The first 8 rows are patterns. Each new row is the sum of 2 different patterns, raised or lowered, with some noise. Before adding, each is slid sideways (what falls off one end comes back at the other) and multiplied by a number that may be negative. Names go in the order of the patterns.
In the rows, 128 means zero.
Known rows, each followed by the names of its patterns:
[103 129 136 135 132 125 130 112 138 155 127 120 125 121 155 168 165 124
 121 111 109 137  75 118 130 106 140 150 149 126  88 127 134 123 124 113
 130 136 142 119 125 130 112 136 139 103 133]  N
[136 122 120 166 118 108  83 113 121 139 125 136 114 113 123 130 126 139
 183 110 158 116 122 156 109 133 112 107 131 126 111 125 150 120 123 119
  73 170 124 129 112 146 101 180 138 111 168]  E
[116 117 154 113 129 136 127 124  73 132 124 131 104 122 135 131 103 116
 114  73 124  73  73 136 128 128 112 124 102 124 106 143 102 154 183  73
 157 115 121 107 125 137 166 146 134 112 144]  X
[170 105 113 124 168  93 140 130  78 127  73 133 128 138 136 131 124 130
 126 123 142 120 133  84 137 118 140 128 115 110 132 119 127 130 127 123
 158 100 155 134 170  99 116 129 131 126 124]  W
[122 102 128 110  93 123 134 108 175 181 176 124  84 152 125 129 152 133
 111 176 144 135 132 138 100  95 128 147 117 112 138 102 110 124 137 110
 140 135 140 125 139 129 146 140 121  99 115]  K
[ 99 103 131 121 114 130 119 108  94 138 151 139 144 125 172 114 149  93
 123 168 130 104  74 133 109 150  79  73 131  97 169 133 120 151 123 109
 101 131 119 115 146 143 117 183 143 122 138]  C
[108 140 109 132 128 123 118 127 141 111 114 130 114 123 127 120 124 110
  73 115 127 116 128  85 112 144 112  93 137 145 149 152 157 146 147  97
 140 100 166 138 160 118 135 154 137 133 118]  H
[128 133 163 117 148 108 130 140 129 105 144 137 125 138 112 142 124  84
 127 118 113 102 183 134 137 140 125 127 159 143 128 111 111 137 122 125
 116 123 172 132 160 119 132 122 127 122 107]  J

New rows. What belongs after each?
[127 112  84 146 144 143 135 121 149 142 145 143 124 142 148 136 133 132
 131 160 165 128 137 128 140 122 155 102 140 139  89 130 145 143 115 119
 115 136 147 145 140 152 123 184 150 136 151]  N E
[ 97 126 127 120 113 137 119 109 121  91 137 124 106 111 140 107 164 128
 113 139 134 137 116 146 113 103 109 137 144 128 115 117  98 119  83 117
 124 115 169 124 160 113  89 142 113 122 109]  N E
[152 115  78 120 145 157 121 114 116 121 113 160 127 150 144 109  98  59
 137  85 138 119 100 119 123 109  96 144  95 137 117 105 119 111  96 152
  69 125 100 134 102 120  72 103 123  77 106]  E X
[195 112 137 111 126 178 105 151 129  95 152 134 114 135 163 173 128 132
  80 198 137 132 119 175 120 199 190 124 220 188 125 130 174 140 120 114
 124 148 137 154 123  80 165 110 148 139 165]  E X
[144 134 150 141 141 119 139 137 155 143 133 154 167 161 153 135 144 137
 173 147 147 160 119 122 112 145 152 136 134 159 129 133 157 128 125 135
 144 132 173 159 146 163 154 163 147 178 122]  K J
[157 142 127 123 153 121 125 144  97 157 137 135 123 113 122 160 140 112
 152 143 132 116 148 121  93 107  95  99 144 130 139 118 125 118 133 121
 149 150 139 181  97 146 141 122 125 123 127]  E X
[126 120 108 120 111 130 128 152 108 167 164 165 122  83 148 129 150 140
 145 104 167 149 134 118 145 113 101 135 132 128 114 110 109 109 116 119
 150 141 139 144 125 136 150 152 136 113  96]  K J
[169 160 164 140 158 175 154 138 156 146 125 161 120 124 156 131 157 153
 154 146 134 139 183 137 160 207 136 196 168 175 160 173 150 197 160 191
 159 193 149 159 196 159 168 162 151 168 114]  X H
[ 93 103 120 121  88 140 133 120 125 128 114 137 128 127 140 114 110 104
 114 137 100  95 134 130 143 141 133  90  52 117  95 143 123 145  67 144
  99 128 110  99  81  83 124 148  94 119 117]  K H
[138  99  94  68  72 106 132  66 120  92  80 125 110 101 103 111 141 110
 133 100 118 106  90 127 163 150 114 151  93 139 164  48  94 105  97 120
 149 128 123  54 128  85  47 152  62 118 118]  N X
[127  96 158  76 130 138 134 156 125 137 181 137 141 161 154  85  95 133
 116 148 137  95 106 139 145 152 128 141 134 171 120 114 138 140 120 124
 143 139 141 152 169 111  90 142 149 126 144]  W J
[144 118 127 128  97  76 102 121 123 114 134 136  96 139 119 126 128 119
 148 107 121 101 140 113  92 115 145 118 162 199 153 164 140 128 118 119
 149 127 132 154 149 112 143 102  55 146  95]  X K
[123 149 124  69 123 174 153  94 119 129  97 136 138  92  87 136  89  57
 195 122 130 107 148 136  99 107 118 117 125 119 116 122  84 134 105 110
 102 109 174 140 134 120 165 124 129 147 145]  X K
[164 206 106 150 117 179 152 147 146 177 178 163 196 122 209 183 158 146
 136 163 173 158 146 173 125 187 111  99 239 121 169 167 191 102 134 105
 121 146 164 106 147 159 138 177 140 145 151]  X J
[114  65  90  97  79  90  96  76  85 108 156  98 116  93  96 130  88  67
  84  56 107  94  89  96 119 107  96  87  26 140  81 115  85 103  77 158
  94  79 133  98 107  81 132 124  83  69  99]  E J
[160  45  71  69 122 140  79  80  90  80 112 105  74 100  79 109  93 120
 130 106 127 110 119  94 141 122 101  94 135 103 107 135 107 133 143  82
  95 108 139 117 125 128 119 107 150  89  60]  X K
[105 108 137 119 126 158 116 155 147  80 111 118 122 120 112 112 144  98
 117 105  91 171 113 143 133 145 102 120  75 126 121 150 102 132 143 105
 133 112 102 126 110 161 116 119 112 137 131]  X H
[167 139 165 173 192 147 168 148 152 160 148 156 220 123 162 195 166 179
 218  97 140 164 127 146 177 160 135 147 188 168 119 201 117 163 149 180
 167 146 118 137 135 114 151 133 169 135 139]  E X
[147 155 214 165 187 120 166 129 162 178 130 155 163 168 174 111 179 156
 165 148 165 169 153 156 163 151 132 163 121 125 171 174 204 160 158 151
 160 178 185 130 194 229 112 172 135 140 126]  X H
[160  97 125 127 169 139 143 157 137 152 146 150 110 166 139 172 145 147
 149 178 146 138 131 132 158 123 152 169 124 153 164 155 141 180 176 137
 122 167 124 139 166 166 150 174 164 156 161]  K J
[127 108  75  93  74 128 139 134 121 146 134 134 145  89 120 117  85  60
  57 117 177  78 110 117  82 124 120  70 136 109 120 119 164  98 109  88
 116 133 107 113 120 117 120 146  96 113 105]  K J
[129 129 148 124 113 136 135 140 105 138 133  87  98 139 174  53 116 112
  95 121 134  60  98 116 135 131 131 149 124 120 135  89 111 107 142 122
 121 134 119 137 114 118  82 132  91 132 124]  K J
[104 122  94  85 107 160  83  86 115 126  69 119 119  57 119  70 124 111
 127 118 127 116 107  88  99 118  86 115  62  94  99 126  97 135 134 150
 100  79 130 109 107 154  91 122 150 159  91]  W K
[149 204  63 158 148 108 123 145 158 141 166 165 168 168 140 127 164 127
 156 162 147 139 105 139  97 159 102 150 154 124 141 132 148 121 140 106
 120 151 127 151 137 149 170 109 131 154 138]  E X
[ 98  73  96 102 101 123 116 153 113  77 113  96  91 106  93 101 114 112
  91  87 114 109 118 122  88 136  81 118  95 109 131 106  96  66 116 115
 120  74  75 104 109 156 137 100 115  91  85]  N C
[211 112 183 184 199 161 115 123 149 150 171 132 174 178 147 164 155 154
 146 172 219 133 169 133 183 171 158 160 181 172 157 220 188 211 204 149
 153 183 211 198 179 156 164 128 191  87  98]  N X
[ 96 130 133 129 172  75  84 117 142 102 152  45 106 155  79  90 141 149
 114 156 172 183 159 107 129 108 155 148 169 123 132 153 126  85 134  84
 149 117 107 144 120 133 145 136 115 130 133]  E H
[133 132 139 136  93 120 123 125 115 178 183 125 165 121 127 176 126 137
 108 105 143 128 119 124 149 155 130 146  82 171 125 134 117 134 110 179
 163 113 178 127 130 134 165 111 127 102 118]  E J
[ 76 107  99  88 117 125 114  97 107  83  94  61  80  72  98 114  90 128
 112 104  99 129  91 132 159  99 120  82  96  81 108  81 143 106 139 103
  90  99 119 164  93 124  97 146 146  71 136]  X C
[118 113 131 123 138 130 162 171 150 139 141 117 139 147 132 116 128 134
 121 115 136 146 168 148 151 156 129 145 115 129 147 137 125 124 133 136
 137 107 112 137 105 169 143 129 153 125 133]  C J
[118  98  94 140 121 119 172 135 148 204 127 115 129 107 101 140 117 124
 111 130  86  52 166 118 137 138 131 160 103 110  77 111 165 109 108  82
 107 114 137  72  75 126 133 150 128 111 155]  X C
[179 125 101 151 111 105 116  99 130 122 108 116 168 115 161 109 145  90
 117 110  90 122  85 147 128 145 149  90 124 151 181 124 131 123 180 171
 138 157  93 129 137 123 181 153 151 135 134]  C H
[154 113  91 118 145 118 141 116 108 126 148 112 141 149 134 127 107 110
 112 131 131 132 112 150 146  99 119 140 185 130 149 148 167 208 162 145
  94 121 142 110 148 144 162 111 151 116  70]  X C
[ 99  96 125 106  80 130 137 113 137 117 130 137 101 128  94 144 110 147
 130 120 128 121 114 132 134 153 101 113 102  97 116  74 118 106  87 127
 125 130 115  79 113 108  73 104 106 109 123]  N H
[130 154 132 135 136 135 165 137 116 149 130 134 103 153 157 142 140 166
 138 136 180 141 138 106 167 130 148 171 148 163 145 121  98 160 117 142
 138 145 140 122 118 121 161 138 133 134 143]  X W
[207 191 138  95 176 146 145 178 146 123 208 157 166 149 151 116 110 147
 163 145 125 138 124 133 144 157 111 134 128 161 149 167 159 157 189 145
 118 149 134 108 133 130 137 141 147 129 193]  N K
[119 163 122 137 152 161 135 130 154 146 135 154 117 158 124 137 124 212
 158 137 146 138 181 121 139 164 172  98 146 107 113 148 121 161 161 125
 156  94 125 109 144 132 116 116 138 142 190]  W H
[171 118 134 178 159 173 155 161 156 121 166 115 157 107 161 160 166 135
 152 164 110 149  78 121 144 174 153 133 152 155 141 129 172 126 193 191
 114 219 145 160 151 178 116 183 164 151 146]  X J
[208 221 172 214 212 172 143 167 189 164 203 190 205 160 174 149 127 222
 144 176 180 197 186 160 136 159 158 192 165 170 187 135 188 177 171 177
 174 223 159 183 185 194 174 166 166 212 208]  N X
[159 154 152 130 152 170 151 145 132 107 158 140 144 134 132 125 159 181
 151 123 136 112 120 146  92 128 124  70 136 154 145 138  70 125 160 121
 103 136 156 167 172 160 154 159  99 156 120]  N H
[142 115 134  74 169 111 116 168 141 164 114 127 109 129 111 128 151 128
 135 121 151  84 160 110 125 116 125 116 131 121 144 135 117 128 131 106
 154  72 118  66 156 133 129 123 131 141  87]  W J
[ 82 109 118 139 115 109  86 113 104  85 130  52 111 102 113  98  41  91
 102  98  79  99 110 101 106  69 113  57 136  28  43 111 106 100  84 136
  60  86  78 151  50 136 155  10 128  45 100]  X W
[114 113 103  86  67  88  90  83  90  65  67  98 104  83 123 122 119  96
  62 131 107  94 152 107  82 155 105  90  90 108  98  67  94 117  91  92
 106  70  72 100 107  81 118  99 100 110 104]  N K
[158 146 132 154 159 146 161 128 143 179 140 141 126 175 164 182 175 157
 154 139 157 137 184 164 174 175 137 195 169 197 127 134 167 149 158 153
 187 132 144 162 180 118 168 149 112 156 107]  W H
[131 123 139 107 129 124 124 125 127 111 120 134 159 170 137 145 132 139
 179 139 110 153 110  77  76 114 145  88 116 112 126 113 156  62 106 100
 128 113 131 144 121 116 147 131 130 143 138]  K H
[ 87  95 113 121 179  72 131  88 121 109 129  53 117 129  79 114  97 127
  81  75 121 130 106  90 154 119 112 130 118 112 139 126 101  57 105  97
 112 112  80 116 150 124 154 100 113 115 111]  E J
[122  90 109 141  96 132 110  94 103 108 124  97 109  89  69 107  87 114
  99  96  65  45 105 124 148 119 102 142 140 131 123 108  60  81 108 129
 108 108 123 107 122 109  87  81 119  77  93]  N C
[120 141 172 137 151 126 159 155 161 117 121 147 146 135 150 156 117 150
 133 182 119 139 135 107 141 107 157 131 123 144 148 141 145 115 104 116
 138 149 128 160 126 190 148 130 146 132 116]  N W
[135 157 174 146 143 164 117 147 131  99 144 122 130  96 135 110  67 109
 129 199 113 166  76 156 143 134 146  71 113 127 117 148 131 165 119 134
 144 121 115 124  96 128 129 130 155 147 132]  C H
[170 146 108 186 131 152 171 138 151 112  96 111 131 156 162 159 131 116
 147 134 130 169 178 124 172 129 133 129 125 142 128 105 138 143 126 120
 152 125  98 129  54 141 143 142 126 146 113]  E X
[119 131 119 106 111 120  82 110  55  66 121 101 118  94  92  94 118  87
 163 134 172 160  46 158 106 113 118 119 114 181 142 128 108 137  90  87
 140 120 111 114 126  99  63 121 120 109 107]  X K
[153 133 120 146 147 137 140  87 123  98 141  97 157 106 129 113 155 133
  93 136 111 150  90 136 141 156  77 147 122 115 186 116 179 167 128 129
 136 150  77 119 121 120 121 136  93 151 118]  W J
[ 99  95  94 127 158 104 119 127 104 120 133  95 117 113  93 114 140 138
 126  90 124 143 111 120 141 138 134 149 135 132 130 111 127 111 138 125
 148 137 136 143 145 129 131 134 135 112 141]  K H
[119  96 121 130 114 134 106 130 141 118 109 132 150 154 136 158 132 148
 114 147 115 160 142 149 131 155 153 135 137 122 136 166 142 135 127 121
 114 139 112 115 125 121 128 142 147 125 108]  N H
[130 156 179 134 145 147 177 104 152 126 121 131 128 112  94 131 156 142
 136 155 151 148 123  95 137 104 145 127 146 142 151 154 136 133  96 153
 125 145 137 112 137 165 126 131 140 129 144]  N J
[137 140 180  93  94 109 139 194 113 150 182 128 149 172 131  82 134 133
 127 171 171 117 117 154 172 152 158 164 151 149 164  96 136 108 155 132
 150 130 141 169 167 149 118 175 127 177 170]  K J
[ 64 121 114 127 124 110 162 117 106  99 112  83 115 110 128 112 127 103
 108 123 102 120  92 121 148 112 129 116 123  87 104 121 102 110 107  85
 103 110 135 117  86 115 117 122 119  62  83]  N J
[132 132  98 147 101 112 148 130 147 140 146 128 125 100 133 127 174 205
 112 165 172 147 127 159 145 163 147 155 159 161 132 140 173 143 145 149
 136 149 103 149 154 143 120 159 150 166 125]  N X
[ 92  74 117 129 133 115 103 146  85 115  95  69 108 103 120 134 117  96
 118 104 138  97 131 147  85 141 106 124  98 106 142 141 149 121 100 124
 108 112 135 119 112 106 118 120  83 125  95]  N X
[123 121 146 106 105 117 103 118 109 117 107  93 120 137 137 121 109 154
 100 132  94 111 145 110  67  74 124  98 135  56  69 133  86 126 129 126
 152 134 126 113 136  93 121 116 159 120 181]  C H
[ 52 106  65 103  75  43 104  95  94  93  92  74  88  87  75  82  99  99
 140  51  97  87 112  78 106  26  70  96  38  80  80  71  51  98  91 154
 132 123  74  63  96  98  98 107  89  77 110]  E K
[ 92  74  98  53  63  55  77  64  71  59  75  38  94  57  97  69  60  60
  83  66  64  85  81  66 108  50 100  86 115  56  96  83  76  79  67 138
  61  51  79 131  35  74  62  13  54  12  66]  W H
[122 133 135 121 139 140 140 134 143 126 151 137 160 114 134 122 121 143
 136 114 138 139 123 161 167 140 150  93 145 105 156 155 137 123 162 146
 111 154 150 124  90 157 136 127 159 140 156]  W K
[145 127 121  89 106 121 128  87  78 122 139 141 119 139 156 166 154 170
 167 178  96 124  96 158 145 129 134 123 187 145 103 119 131 188 109 152
 115 169 167 129 169  83 116 139 100 132 146]  C H
[187 175 164 148 177 165 202 201 167 142 186 110 106 137 152 196 143 161
 155  98 158 169 122 127 149 160 155 164 178 148 104 167 132 110 186 174
 163 140 171 129 150 133 171 131 177 184 109]  X K
[175 163 110 146 113 199 188 132 149 148 131 152 167 114 144 137 156 140
 211 176 160 128 164 178 159 172 176 158 144 170 147 125 165 134 139 119
 161 152 158 176 167 163 145 172 180 186 127]  W K
[131 121  85 120 127 115 131  66 173 137 143 147 130 136 107 154 124 141
  99 169 169  91 178 130 193 110 155  74 114 144  96 121 137 143  83 146
 143 209 135 144 109 133 135 159 141 142 130]  E W
[168 114 129 130  97 131 162  89 111 121 119 141 179 183 127 109 126 129
 129 111 137 134 105 151 134 139 119 101 120 133 111 117 124 153 144 145
 141 127 147 147 138 133 129  95  67  91 137]  N K
[ 70  82  88  91 108  98 102  86  91 111  85 105 106  92  97 150  88  81
  88  88 119 100  57  93 122  98  79  71  84  60  81  93 117  72 127  16
  38  20  98 111  45  81  79  79 103  88  68]  K H
[129 108 128 115  98 103 114 149 147 118 143 119 133 115 114 105 115 122
 121 155 108 122 128 117 149 119  99 123 120 121 125 121 119  95  94 128
 115 118  81 123  94 129 134 134 135 132 172]  N J
[141 134 137 115 163 139  97 162 125 154 142 136 149 171 150 148 142 171
 126 119 149 119 142 119 148 124 125 146 112 139 140 168 141 153 111 164
 166 105 157  79 102 147 125 143 142 154 121]  X C
[135 132 120  98 113 105 138 123 129 130 143 136 121 125  91 134 113 141
 123 108  94 141 114 112 130  94 133 127 122 146 135 146 154 165  99 133
 132 101 139 113 125 122 148 136 147 137 138]  H J
[130 123 158  94 169 149  76 158 144 119 147 185 122 119 103 119 133 158
 154 133 101 109 117 136  98 152 167 141 163  92 124 174 153 131 130  97
 170 171 113 153 123 121 131 107  85 184 148]  E C
[ 94 109  83 109 173 103 107  49 116 105 128  49  78 120  81 151  99 115
 125  67  94  80  99  80 147 130 131 112 154 121 130 132  87  74  98 111
  94 108  92  89 120 122 156 111 125 102 146]  C J
[122  97 116 120 155 131 129 134 128 136  95 142  90 122 128 149 114 131
 111  88  88 114 111 142 122 112 166 125 109 137 117  89  90 122 143 115
 113 117 120 119  78 103 104 118 120  87 121]  N H
[140 172 129 151 175 140 140 126 188 136 186 109 123 168 136 163 170 158
 167 162 131 150 154 116 147 160 155 128 232 171 158 171 134 140 183 163
 147 144 138 151 130 160 162 159 200 157 208]  C J
[164 104 139 118 137 105 101 120 109 141 135  96 146 135 118 175 183 172
 119 110 163 127 145 155 139 127 174 160 181 147 143 122 105 167 162 111
 134 168 106 105 113 121  98 128 124 166 122]  K H
[182 111 151 112 127 114 126 141 138 156 112 146 134  80 119 128  80  98
 179 127 156 156 124 132 164 140 136 128 136 130 108 120 106 127 137 142
 143 145 136  97 127 140 147 127 147 144 152]  C J
[129 116 134 132 145 109 123 120 118 148 130 103 160 115 138 112 146  74
  88 108 109 137 108 177  71  98  93 164  80 114 115  68 124  79 117 131
 126 128 123 122 122 106 125 142 111 134  80]  W H
